Each new row is followed by its nearest point in the smallest flat space through zero that holds the last named rows.
In the rows, 128 means zero.

Z_287:
[[100  89 144 123 146 148 113 148  84 114  79 155 111]
 [132 118 153 106 125  81 132 138  61  82 163 132 132]
 [146 109 145 130 118 108 115 115  93 171 147 141 100]]
New rows:
[111 187 129 138 128  94 122 131 129 129 123 114 141] => [133 143 123 126 124 120 136 126 140 116 143 117 140]
[144 157 127 133 119 116 111 136 134 143 154 121 173] => [141 146 123 128 119 114 136 120 143 129 154 115 137]
[136 112 129 114 129 133 149 164  67 160 115 155 135] => [124 103 144 124 131 123 117 132  88 134 119 145 110]
[103 137 154 130 128 195  97 152 133 107  82 146 162] => [ 97 117 121 129 147 166 125 147 139 104  75 136 133]

Z_836, 3 rows:
[[129 122 122 156 111 154 136 163 140 144 129 129 116]
 [117 100 151 178 158 131  89 161 187 110  94  71 186]
 [145 113 101 170 176 122 169 151 174  87  92 142 110]]
New rows:
[136 139 160 100 105  90 127 114 106 103 134 145 156] => [125 136 136  98 131 109 116  96 109 124 135 127 138]
[125 135  98 153 130 169 145 106 144  90 116 115 108] => [135 124 116 144 141 129 146 139 142 117 117 137 116]
[123 102 164  99 151 131 133 164 167  97 138 125 120] => [129 121 128 141 143 125 128 134 145 116 116 120 136]

Z_363 (3 x 13):
[[101 131 108 158 109 121 123  99  84 139  65 118 101]
 [110 137  85 133 158 121 141 190 154 132 139 120 125]
 [140 116 171 145 132  91 124  94 142 135 135 128 128]]
New rows:
[ 98 124 145 156 159  99 145 116  87 162  99 155 163] => [117 125 132 153 129 102 127 111 122 138 105 121 114]
[157 117 103 165 133 120 108 120 102  87  87 101 124] => [115 129 118 143 120 124 126 116 108 134  99 123 115]
[ 91 165 157 142 170 151 101  95 108 130 138 100  96] => [124 126 133 138 123 120 126 112 119 132 113 126 122]
[134 124  97 163 115 164 139 154  98 118 168 166  98] => [123 135 104 115 125 152 130 148 121 123 127 129 130]
[138  87 168 134 107  86 129 121  98 109 133 147 144] => [140 119 163 133 122 112 122  94 129 130 131 131 130]
[103 118 122 111 101  86  99 107 134 105 112 132 153] => [128 125 138 135 123 120 125 111 122 131 119 127 124]

Z_812, 3 rows:
[[130 146 171 132 134 107 108 138 134  84 109  71  57]
 [143 150 138 150 108 125 109 118 149  63 112  69  48]
 [134 158 162 113 114 103 181  75 102 103 116 104  88]]
New rows:
[ 96 165 141  89 168 123  94 111 142 101 111 125 165] => [122 126 146 121 142 119 123 141 123 135 126 125 128]
[167 117  88 109 162 167 103  97 124  86 109 154 109] => [137 129 102 143 110 143 122 119 142 113 131 127 123]
[115 131 152  88  97  94  90 118 152 160  87  98 144] => [122 128 149 121 142 117 122 141 123 132 124 120 122]
[109 167 105 160 166  86 113  87 135  86 108 127 110] => [134 139 132 134 118 126 131 115 132 105 122 109 100]

Z_817, 3 rows:
[[113 111 145 105 158 105 153 121 114 130 181 107 127]
 [ 86 141 119 107 106 136 112 133 160 110 132 173 133]
 [111  80 184 107 126 112 146 120 150  79  77 107 106]]
New rows:
[166 154  88 153 138 141  93 133 128 160 163  90 168] => [161 156  92 155 136 138 120 132 100 169 154 124 141]
[112 105  92  93 168 130 150 103 167 146 107 142 103] => [112 122 136 116 127 124 131 127 137 117 131 133 126]
[140 140  88 132 118 165 148 156 157 166 107 167 136] => [134 155  99 143 108 147 106 135 134 140 117 155 137]
[129 103 162 148 121 121 112  88 111 118  99  88 143] => [146 106 151 135 133 122 138 124 122 118  97 101 117]
[ 95 145 111 105 162 104 136 158 145 131  90  99 169] => [121 123 134 122 127 126 130 127 133 121 127 129 126]

Z_511 (3 x 13):
[[158 154 144 125 116 115  91 125 137 141 153 156 131]
 [154 121 118 188 129  68 110 124 152 120 120 141 138]
 [ 68 163 111 155  96 172 140 173 121 126 121 164  99]]
New rows:
[156 159 127 105 138 154 117 153 113 111 102  97 140] => [127 128 134 105 131 142 131 124 121 131 133 121 128]
[108 161 103 122 137  89  91 101  91 117  87 149  86] => [126 135 125 145 122 122 123 135 133 127 127 140 125]
[ 97 168 106 126 161 118 100  91  88 110 149 129 103] => [126 135 131 123 124 136 125 131 126 131 132 134 125]
[153 135  99 121 139 152 116 103  99 104 144  91 141] => [137 117 134 105 139 131 133 116 123 129 130 111 134]
[ 89 103 105 135 159 166 157  93 155 136 116 108 163] => [108 102 117 122 142 138 160 125 119 118 108  98 128]
[109 140 100 147 167 101 154  98 163 123 149  99 111] => [128 108 119 145 138 110 140 123 132 119 114 114 133]

Z_800:
[[135 182 131 118 151 100 160 107 138 176 106 154 165]
 [102 154 103 102 121 142 119 103 152 134 194 113 144]
 [115 118 112  83 132 178 129 119 179 137 131 131 185]]
New rows:
[138 110 142  88 136 148 149 143 147 169 119 166  99] => [133 123 131 120 134 137 135 131 138 135 105 137 146]
[168 127 138 113 165 141 160 115  91 126 152 141 121] => [131 137 131 133 131 117 132 126 123 134 125 131 126]
[ 98 112 159 121 153 161 113 125 105 124  97 145 165] => [134 109 132 119 133 146 132 136 141 128  98 136 147]
[118 169 122 148  91 155 146 125 141  96 111 114 102] => [126 126 127 132 124 127 123 129 123 122 137 123 119]

Z_237 (3 x 13):
[[ 96  59 147 131 118 126 157 133 117 129 124 120  91]
 [102  86 136 186  97 119 119 162 133 181  93  93 159]
 [145 180 107 137 138  95 175 146  69 118 174 127 107]]
New rows:
[169 159 129 143 126 166 142 125 143 131 154 155 101] => [141 154 121 114 138 128 129 120 124 114 141 138 126]
[177 119 142 126 129 142 119 165 115 128 131 102 140] => [130 136 125 138 125 124 126 134 126 136 127 123 137]
[ 67 126 128 147 152  76  97 106 111 115 133 130 131] => [124 122 129 134 125 125 134 133 123 131 128 124 125]

Z_687:
[[127 141 147  92 111 164 115 105  93 167 139 128 139]
 [101 120 172 128 121 150 135 107 112 104 159 136  97]
 [152 181 134 105 179 110 105 160 152 166 153 171 123]]
New rows:
[114 101 103 126 117 106 160 117 141 112 139 148 132] => [123 115 123 144 126 120 136 130 135 108 122 122 124]
[144  87 153 133  99 114  88 141 134 159 105 116 158] => [136 124 110 123 115 131 126 125 121 142 110 114 148]
[144 155 101  98 161 100 143 120  98  86 100 132 130] => [135 130 116 133 135 116 128 138 139 128 121 128 133]
[164 162  89  95 142 136 162 135  86 118 112 104 124] => [139 132 112 119 123 129 123 129 124 148 115 121 146]
[125 122 145 150 124 103 110 168 108 104  95 149 141] => [130 123 119 141 133 115 132 137 140 116 122 127 126]
